The rows are grouped in 4 different ways at once. Each group adds its own fixed numbers to the row, and there is some noise. The rows also spread widely along 8 directions, which tell nothing about the answers.
Some rows, each with its group in each grouping after it:
[ 0.71 -0.97 -1.50 -1.90 -0.74  0.76  2.83  4.71  1.63  1.34  1.92 -1.36
 -0.31 -3.98 -0.47  0.26 -3.25 -0.10  1.27 -1.73 -0.68  0.68] | j_549 B tiziz vebon
[-1.87  0.94  1.25  1.40 -1.06 -0.52 -1.33 -0.43 -0.26 -0.34  1.06 -0.21
  1.13  2.11  1.46 -1.95  1.27 -0.64 -0.29  0.04  1.82  0.90] | j_780 E tiziz zum
[ 1.20 -0.98  2.26 -0.97  1.91  0.97 -0.92 -0.76  2.08 -0.73 -0.28  0.26
 -0.20 -0.55 -1.75 -0.01 -0.82 -0.51 -0.95 -0.98 -0.44 -0.98] | j_923 Y kipo vebon
[-0.83  1.69  2.11  1.08 -1.31 -0.15 -1.13 -1.36 -2.22 -1.46  0.62  1.99
  0.04  3.55  0.07  0.49  3.28  1.19  3.46  1.79  0.54 -1.49] | j_42 M Bakez zum
[-1.25 -1.08  0.87 -1.05  0.20  0.59  1.93  0.42 -0.04  0.80 -1.78 -1.17
 -0.64  0.13 -1.16  1.54  3.49 -1.00  2.44  0.92 -2.88 -1.08] | j_549 M kipo num
[ 1.29 -1.32  2.42  1.53  1.45  1.94 -1.09 -2.20  1.45 -4.51  0.62  1.77
 -0.37  0.47  0.75  4.56 -2.86 -0.40  3.75 -2.35 -1.72 -1.85] | j_923 E Bakez num
[ 0.56 -0.38  0.66 -0.26 -0.35  0.02 -0.64  0.87  1.39  0.01  1.69 -1.26
  0.29 -1.00  0.01  1.30 -1.90 -0.01  0.77 -0.47 -0.93 -0.60] | j_42 B Bakez num
[ 0.32 -0.09 -1.04  2.80  0.12  3.24 -0.95  1.19  1.45 -1.37  2.21  0.29
  1.35 -1.14  1.88 -0.96 -4.54 -0.30  0.14 -2.72  2.42  2.22] | j_780 Y tiziz zum
[-0.06  2.04  2.49  1.58  0.94 -2.95 -4.52 -2.40 -0.53  0.01  1.58 -1.78
  3.00  1.85  0.99 -0.56 -0.46  1.02 -3.48  0.21 -0.22 -2.92] | j_535 E tiziz vebon
[ 1.34 -0.64  1.18 -0.46  0.83  2.64  2.83  1.87  2.21 -1.00  0.38  0.96
 -0.07 -2.60 -0.68 -1.44 -2.21 -0.59  1.98 -2.57 -2.00  0.51] | j_535 E Bakez vebon
[ 2.17 -0.89  0.63 -0.99  0.93 -0.15  1.43 -1.19  0.97  2.83  1.82 -0.76
  0.53 -0.57 -1.73 -0.61  0.33  1.56  0.09 -0.81 -2.21 -1.55] | j_535 E kipo num
[-1.85 -0.45 -2.17  1.04 -0.25  2.05  0.51  1.29  0.40  1.25  1.35 -2.28
  2.34  0.69  0.75 -2.41  1.27  0.88  0.79 -1.69  1.38  1.82] | j_549 E tiziz vebon
[-0.71  1.19  3.04  0.57  0.07  0.57  0.12  1.35 -0.97 -2.92 -0.38  1.65
  0.42  0.77  1.07  0.66 -0.79 -2.06  1.26  1.29 -1.06 -1.28] | j_42 E tiziz zum
[-0.86 -0.31 -0.75 -1.11  0.21  2.33 -0.31  2.87  1.21 -1.81  0.68 -0.52
 -0.96 -2.27 -0.50  3.32 -1.67 -1.24  3.48 -0.87  0.22  0.39] | j_42 Y kipo vebon
[-0.09  0.56  0.49 -1.01 -1.00  0.05 -1.23  0.72  0.27 -2.21  2.61  1.29
 -2.00  0.18 -0.40  2.56 -0.72 -0.03  3.17 -0.25  2.15  0.11] | j_923 Y kipo zum
[-0.52  1.32  3.76  2.08 -0.24 -1.35 -1.20  0.26  0.17 -3.02  2.16  1.98
  0.22  2.10  2.27 -4.73  0.97 -1.85 -0.67  0.06  1.58  0.39] | j_549 E tiziz num
[ 1.17  0.16  0.94 -4.24 -1.24 -2.98  0.68  2.39  1.94  2.50  3.63 -1.97
 -0.40 -1.86 -2.60 -3.33  0.41  0.50 -1.55 -0.56  0.31  0.85] | j_923 E Bakez vebon
[-1.70 -0.56 -2.59  0.93 -0.75  1.99 -2.32 -0.28  2.37  0.24  2.82 -3.21
  1.63 -0.69  1.84  0.59 -1.86  1.46  0.99 -4.01  2.59  1.99] | j_535 B tiziz vebon
[ 0.08  1.82  1.59  0.03 -1.06 -2.37 -0.38 -1.65 -4.33  1.42  1.23  1.98
  0.08  4.60 -0.67  2.52  3.98  2.99  3.34  3.53 -0.47 -4.04] | j_42 E tiziz zum
[ 1.12  0.26  2.52 -0.53  0.18 -0.63 -1.88 -1.10  1.28 -2.67  1.76  1.25
  0.03  0.19 -0.14  1.24 -1.28 -0.48  1.86 -0.47  0.15 -0.96] | j_42 E Bakez zum
[ 0.44 -2.73 -0.03 -0.40  1.31  3.40  0.05 -0.80  2.64 -2.14  0.47 -0.23
  0.30 -1.06  0.10  3.75 -2.71  0.10  3.16 -3.94 -0.71 -0.06] | j_923 E tiziz vebon
[ 0.79  1.21  3.64  0.76  0.44 -2.95 -4.41 -2.23  1.56 -3.23  2.46  0.48
  1.12  1.06  1.49 -1.09 -1.60 -1.10 -2.03 -0.65  1.76 -1.30] | j_549 E tiziz zum
[-1.39 -0.58 -0.85 -2.12 -1.28  1.07  1.88  3.60  1.53  0.70  1.56 -2.59
  0.53 -2.08 -0.11 -0.99 -1.55 -1.29 -0.28 -1.23  0.13  2.57] | j_923 E tiziz zum
[ 0.36 -0.36  1.42  0.15  0.87  1.69  0.06  1.35  2.25 -2.56  0.17  1.19
 -0.86 -1.59 -0.24 -0.78 -1.24 -1.20  2.09 -1.73  0.20  0.42] | j_549 Y Bakez vebon
[ 5.22 -1.01  5.15 -1.05  0.69 -1.00  3.81 -0.65  0.46  0.76  0.93  5.09
 -2.57 -0.42 -2.57 -2.27  0.21  0.55  2.11  0.22 -3.30 -2.69] | j_780 M Bakez num
[ 0.98 -0.57  0.21 -1.07  0.22 -0.41  1.75 -0.11  1.21  3.32  1.33 -2.10
  0.94 -1.03 -1.46 -1.92  0.71  1.25 -0.59 -0.97 -2.43 -0.29] | j_535 E Bakez num
[ 0.92  0.41  2.17 -4.20 -0.44 -2.59 -1.16  2.74  2.54 -1.99  2.40 -1.37
 -0.94 -4.00 -0.97  2.08 -3.43 -3.25 -0.31  0.14 -0.77 -0.15] | j_42 E kipo zum
[-0.10  0.32  0.91 -0.34 -0.17 -4.30 -4.35 -2.63 -0.29  0.42  1.49 -2.80
  0.24  1.12  0.53  6.05 -0.13  1.43  0.50  0.66 -1.09 -4.29] | j_549 B tiziz num
[ 0.91 -2.29 -0.85 -2.68  0.73  1.77  1.73  1.12  2.29  2.44  0.89 -1.92
  0.88 -2.06 -1.79  0.33 -0.61  0.54  1.23 -2.08 -1.36  0.48] | j_42 E tiziz vebon

New rows. What belongs after each?
[-1.38  0.73  1.83  0.09 -1.39 -1.69 -2.74 -0.88  0.11 -1.83  2.20 -1.07
 -0.45  1.76  0.80  1.07  1.47 -0.07  1.55 -0.09  0.75 -0.12] | j_923 M Bakez num
[-1.33 -0.01 -1.24  0.65 -0.74  0.42 -3.06 -1.90  0.23 -2.92  0.60 -1.57
  0.13  0.47  0.82  7.48 -0.40  0.85  5.47 -1.34 -0.07 -1.27] | j_549 M Bakez zum
[-1.41  0.32  0.20 -1.12  0.27 -0.74 -2.47 -0.20  2.26 -0.90  0.46 -3.69
  1.05 -1.92  0.15  2.93 -1.50 -0.72  0.53 -1.82 -1.34 -0.38] | j_535 E Bakez vebon
[-2.01 -1.62  0.12 -1.46  0.07  1.03 -1.93 -3.55  2.07 -0.39 -0.26 -2.10
  0.51  1.95 -0.88  2.11  3.08  0.15  1.70 -1.48  1.35  0.71] | j_923 E kipo zum
[-0.75  1.57  0.99  2.51 -0.55 -0.64 -2.49 -0.17 -0.59 -1.38  2.19  0.16
  1.68  1.71  1.19 -1.09 -0.35  0.54  0.44 -0.29  1.65 -0.27] | j_780 E Bakez vebon
[ 0.62  0.02 -1.51  0.98 -0.35  0.97  1.06  1.22 -0.60  0.76  2.27 -0.21
  1.70 -0.12  0.32 -0.14 -1.37  1.54  1.39 -0.80  0.17 -0.05] | j_549 E tiziz zum
[ 0.87 -0.94  2.81 -1.42  0.16 -0.27  2.37  0.26  1.09 -1.18  0.95  2.64
 -2.33  0.22 -0.84 -1.38  2.64 -1.38  3.39 -0.18 -0.68 -0.29] | j_549 E kipo num
[ 1.16  1.19  7.06 -0.56  0.90  0.13  3.35  1.56 -1.03 -1.69 -3.15  3.86
 -0.88  0.86 -1.72 -4.29  1.55 -2.97 -2.01  3.31 -3.50 -2.00] | j_923 M kipo zum
[ 0.42  0.53 -0.30 -0.23 -1.49 -1.09 -1.43  1.27  1.19 -1.53  3.91  0.36
 -0.72 -0.66  0.32  0.41 -1.15  1.11  2.67 -1.48  2.25  0.14] | j_549 B Bakez vebon
[ 0.34  0.70  2.40 -1.66 -0.85  0.07  1.05  5.06  1.18 -2.04  2.01  0.59
 -0.61 -2.97  0.46 -2.44 -2.67 -2.77  0.27 -0.44 -0.16  1.27] | j_42 M tiziz vebon
[-0.51  0.84  0.76  0.85 -0.11  2.17  1.76  3.46  0.75 -2.07  0.97 -0.11
  0.88 -2.58  1.66 -1.07 -4.16 -1.99  0.12 -1.45 -0.93  1.42] | j_535 E tiziz zum
[-0.26 -0.03  1.48  3.05 -0.10  3.22  1.16  1.31  0.62 -0.69  1.58  1.06
  1.42  1.49  1.03 -6.31 -0.37 -0.47 -2.01 -0.86  1.61  2.08] | j_923 B kipo num
[-0.62 -0.33  4.32 -0.39  1.01  0.71 -0.74 -0.41  1.35 -2.73 -2.03  1.60
 -0.49  0.77  0.45  0.25  0.24 -2.01  0.68  0.05 -1.09 -1.57] | j_42 B tiziz vebon
[-3.00  1.43  1.96 -1.12 -0.72 -1.84 -2.47  0.48  0.16 -0.73 -0.41 -1.75
 -0.73  1.41 -0.44 -0.07  2.92 -0.75 -0.07  1.22  0.81 -0.20] | j_923 Y Bakez vebon
[-1.49 -0.16 -0.75  1.33  0.21  2.27 -1.31  2.77  2.01 -3.46  1.81 -1.55
  1.48 -2.05  2.54  0.69 -3.83 -2.08  1.39 -2.99  1.19  1.87] | j_549 E tiziz vebon
[-1.72  0.65  0.32  1.24 -0.15  0.93 -1.23  2.55  0.61 -2.26  0.87 -2.31
  1.70 -1.19  1.74  1.25 -2.51 -2.22  0.54 -0.21 -1.27  0.62] | j_42 E Bakez num
[ 0.45  0.28  1.76 -0.86 -0.47 -0.18 -1.42 -1.18  0.72 -0.95  2.29  2.63
 -1.90  1.92 -0.87 -1.01  2.75  1.41  3.78 -0.46  2.61 -0.26] | j_42 Y Bakez vebon
[ 0.25  1.28  0.35 -2.32 -1.37 -0.82  2.73  4.14  0.72  2.65  1.17 -2.52
  0.56 -3.52 -1.49 -3.07 -1.30 -0.60 -1.72  0.37 -2.18  1.17] | j_535 M Bakez zum
[ 2.37 -0.96  2.49 -0.49  0.74  0.40 -0.99  0.57  3.86 -2.29  2.05  1.32
 -0.62 -3.00 -0.22 -0.10 -4.69 -1.77 -0.53 -2.67  0.76 -0.01] | j_780 B kipo vebon
[ 0.56 -0.76 -0.33 -1.14  0.12  0.55 -1.03 -0.28  3.14  1.54  2.23 -2.96
  2.80 -1.21 -1.01 -3.35 -1.07  0.06 -2.45 -1.86  1.01  2.06] | j_42 E Bakez zum
[-0.42 -0.51  1.88 -2.43 -1.18 -0.18 -1.07 -0.31  1.09 -2.59  1.22  0.84
 -1.98 -0.15  0.39  3.52  0.32 -0.99  4.56 -0.74  0.39 -0.13] | j_42 M tiziz zum
[ 0.14  0.78  1.82  3.15 -0.35  2.10  1.56  0.02 -2.31  0.46  0.84  2.41
  1.37  3.49  0.24 -4.56  3.02  1.46  1.40  1.31 -0.26 -0.32] | j_42 M Bakez num
[-2.01  1.62  2.17  1.61 -0.29  0.51 -2.46  0.54 -0.33 -4.00  0.68  0.83
  0.86  1.72  1.57  0.08  0.49 -1.28  2.15  0.30  0.87 -0.22] | j_42 E Bakez vebon
[ 2.74 -0.21  1.85 -2.02 -0.13 -2.42 -0.69 -2.47  0.67  0.70  3.92  2.01
 -1.33  0.60 -1.19  0.71  0.78  2.87  2.84 -1.68  0.58 -2.21] | j_535 E tiziz vebon
[ 3.76 -0.52  3.32 -3.04  1.19 -1.29  0.02  1.70  2.44 -0.53  2.21  2.06
 -1.66 -2.93 -1.65 -0.36 -3.52 -0.66 -0.03 -0.83 -0.89 -1.68] | j_42 Y tiziz vebon
[ 2.09 -0.44  0.59  0.75  1.16  2.01  0.79  1.67  0.10 -0.26  1.49  1.38
 -0.15 -1.29 -0.65  1.21 -2.64  0.00  1.62  0.15 -1.32 -1.40] | j_42 Y kipo num
[-0.25 -0.51 -1.04 -0.94 -0.39  0.92  0.99  1.35  1.01  1.60 -0.27 -1.49
 -0.52 -1.77 -1.31  2.22 -0.95  0.10  1.94 -0.39 -1.01  0.37] | j_780 Y Bakez zum
[-0.98 -1.30 -0.25 -1.94  0.01  1.00 -1.38 -0.42  2.75 -0.77  1.13 -1.91
  0.45 -0.98 -0.55  1.63  0.34 -0.35  2.48 -2.21  0.47  0.83] | j_42 E Bakez vebon
[-0.82  1.50  0.45  0.45 -0.42 -0.31 -0.78  4.08  1.05 -0.19  1.11 -1.62
  0.44 -2.72  0.28 -1.95 -2.97 -1.81 -1.81 -0.09  0.23  1.14] | j_780 Y Bakez vebon
[ 0.32 -0.25  0.58  0.07 -0.83 -0.40 -2.49  1.36  3.09 -5.49  3.46 -0.02
 -1.97 -2.93  2.23  4.99 -5.06 -1.91  4.21 -2.99  0.83  0.02] | j_549 B Bakez num
[ 0.39  0.16 -0.75 -3.09 -0.58 -1.54 -0.92  2.67  3.26 -0.06  3.29 -3.80
  0.11 -4.86 -0.60  1.74 -3.90 -0.69  0.29 -2.78 -0.64  1.04] | j_535 E Bakez vebon
[-1.58  1.40 -1.65 -0.87 -0.97 -1.98 -4.03  1.50  0.03  0.56  3.82 -4.20
  2.26 -0.49  0.11  1.73 -0.58  0.38 -0.52  0.19  1.91 -0.06] | j_42 E kipo vebon
[-2.14  0.05 -1.22  0.40 -0.51 -0.02 -1.33  1.11  0.72  1.75  0.55 -3.64
  2.22  0.17  0.60 -1.23  0.47  0.55 -1.62 -0.61  0.91  0.52] | j_549 B tiziz vebon
[ 0.10  3.87  2.62  3.45 -0.24 -3.02 -5.73  0.11 -3.45 -2.58  2.99  0.19
  2.89  2.59  2.21  1.37 -2.51  1.10 -1.56  2.34  0.75 -3.87] | j_42 M tiziz vebon
[-2.34  0.67  0.41  1.83  0.62  1.43 -1.02 -2.67 -0.93  1.25 -2.07 -0.48
  0.75  3.42 -0.51 -0.24  4.62  2.12  1.81  0.28 -0.23 -1.26] | j_535 Y Bakez vebon
[-1.23  0.49  1.56  1.39 -0.13 -0.90 -1.88 -1.05 -0.34 -1.04  1.13 -0.33
  0.22  1.66  0.96  1.01  1.32 -0.97  0.90  0.50  0.25 -0.75] | j_780 E kipo num
[ 0.69  1.00  4.53 -3.36  0.18 -4.20 -4.51 -0.48  3.97 -4.80  3.13 -0.19
 -1.99 -2.84  0.32  2.01 -2.70 -3.29 -0.09 -1.87  0.83 -0.84] | j_535 E kipo vebon
[-1.62  1.92 -0.80  0.36 -1.05 -0.48  0.86  3.34 -1.68  1.59  0.96 -2.99
  2.19 -1.11  0.80 -0.15 -1.60 -0.01 -1.27  1.02 -1.65 -0.14] | j_535 E tiziz zum
[-1.49 -0.49  0.92 -2.02 -1.08 -0.25 -0.31  1.78  1.53 -0.70  0.95 -1.47
 -0.92 -0.73 -0.01  1.12 -0.51 -0.74  0.75 -1.10  0.46  0.42] | j_923 B tiziz vebon
[-1.83 -0.37 -1.06 -0.63 -0.48 -0.29 -0.41  1.53  1.02  1.53  0.95 -3.08
 -0.10 -0.75  0.40 -0.18  0.89 -0.52  0.17 -0.41  0.18  0.94] | j_549 Y tiziz num
[-2.32  0.81  0.18  2.02 -0.80  0.76 -0.17  2.83 -0.52 -0.50  0.65 -0.82
 -0.26 -0.08  2.11 -0.46 -0.98 -1.76  0.60  0.19  0.45  1.15] | j_780 Y tiziz num
[-0.19  1.16 -0.29  2.20 -0.92  0.93 -2.34  3.32  1.33 -1.79  4.56 -1.57
  2.28 -1.11  2.37 -3.10 -5.52 -0.15 -2.99 -2.26  3.17  2.00] | j_923 B tiziz vebon
[ 1.70 -1.09  0.40 -1.03  0.33  0.99  2.52  1.92 -0.22 -0.43  1.35  0.37
 -0.92 -1.63 -1.29  4.39 -2.25 -0.02  3.28 -0.24 -3.05 -2.00] | j_923 E kipo num
[ 1.18 -1.65 -0.91 -0.05  0.63  3.52  2.06  0.99  0.40  0.33  1.13  1.45
 -1.11 -0.66 -0.98  2.35 -0.35  0.84  4.65 -0.82 -0.67 -0.30] | j_42 Y kipo num
[-0.20 -0.14  2.56  2.25  0.94  2.06  4.07  1.03 -1.53  1.23 -2.97  1.53
  0.84  1.28 -0.54 -1.95  1.79 -0.86  0.68  1.72 -4.43 -1.53] | j_780 E Bakez num
[ 2.52 -1.38 -0.42 -0.12  0.64  1.38 -1.73 -0.63  3.11 -1.88  4.17 -0.63
  1.42 -1.77  0.59  1.46 -6.05  0.77 -0.08 -4.09  1.40  0.70] | j_923 E tiziz zum
[-0.78  0.81  0.46  1.77  0.05  1.58 -0.23  3.06 -0.59 -3.47  0.88  0.79
  0.28 -1.40  1.36  3.17 -3.33 -1.99  2.70 -0.48 -0.47 -0.42] | j_780 E kipo vebon
[ 0.91  0.97  0.79  2.26  1.31  0.16 -0.68 -0.31 -0.84 -0.09  0.29 -0.05
  2.66  1.19 -0.38 -0.37 -0.42  1.40 -0.17  0.42 -1.39 -2.56] | j_549 E Bakez vebon
[-1.70  0.48  0.34  0.82 -0.47  0.89 -2.41  1.13  0.58 -1.84  1.40 -0.94
  1.07  0.32  1.72  1.22 -1.53 -0.45  0.94 -0.92  1.43  0.14] | j_42 B tiziz vebon
[ 0.40  0.27  2.02  0.08 -0.25 -1.83 -2.67  0.45  1.42 -2.30  2.65  0.51
 -1.82 -1.18  1.51  2.44 -3.08 -1.71  1.21 -1.08  0.81 -0.56] | j_780 Y tiziz num
[-2.67  1.12 -0.38  0.99 -0.49  1.66 -1.91  2.84  0.11 -2.82  1.62 -1.45
  1.61 -0.34  1.61  0.58 -0.99 -1.93  1.50 -0.40  1.59  1.37] | j_42 E kipo vebon
[-2.63  0.77 -4.87  4.73 -1.14  3.64  0.04  3.38 -2.25 -0.68  1.28 -3.01
  2.55 -0.26  2.66  5.16 -3.23  1.54  3.99 -0.47 -0.81 -0.08] | j_549 B Bakez num
[ 2.20  1.40  1.09  2.25  0.91  1.74  1.04  1.47 -1.84 -0.59  1.12  1.84
  1.37 -0.50 -0.36  0.51 -2.43  1.45  1.24  0.10 -2.20 -2.62] | j_535 M kipo vebon
[ 0.19  0.17 -1.02 -1.02 -0.89 -1.76 -2.42 -4.06 -0.21  0.88  2.53 -1.25
 -0.10  1.63 -0.87  5.67  1.63  3.65  4.50 -1.05  0.28 -2.19] | j_535 E Bakez zum
[-3.39 -0.38 -1.56  0.04 -0.22  1.13  0.06  0.17 -0.77  2.17 -1.66 -2.27
  0.32  1.87 -0.20  0.76  4.47  1.11  2.22  0.33  0.36 -0.02] | j_549 Y tiziz vebon
[-3.85  1.51 -0.77 -0.20 -1.80 -0.80 -2.91  1.36 -0.40 -1.15  1.86 -2.76
  1.08  1.30  1.16  1.15  2.29 -0.37  2.40  0.24  2.01  1.09] | j_42 E Bakez vebon
[-1.56  0.16  0.44 -0.11 -0.98  1.56  0.52  2.44 -0.06 -1.50  1.77  0.74
  0.06  0.52  1.05 -1.32  0.70 -0.63  2.85 -0.66  1.50  1.49] | j_42 E tiziz vebon
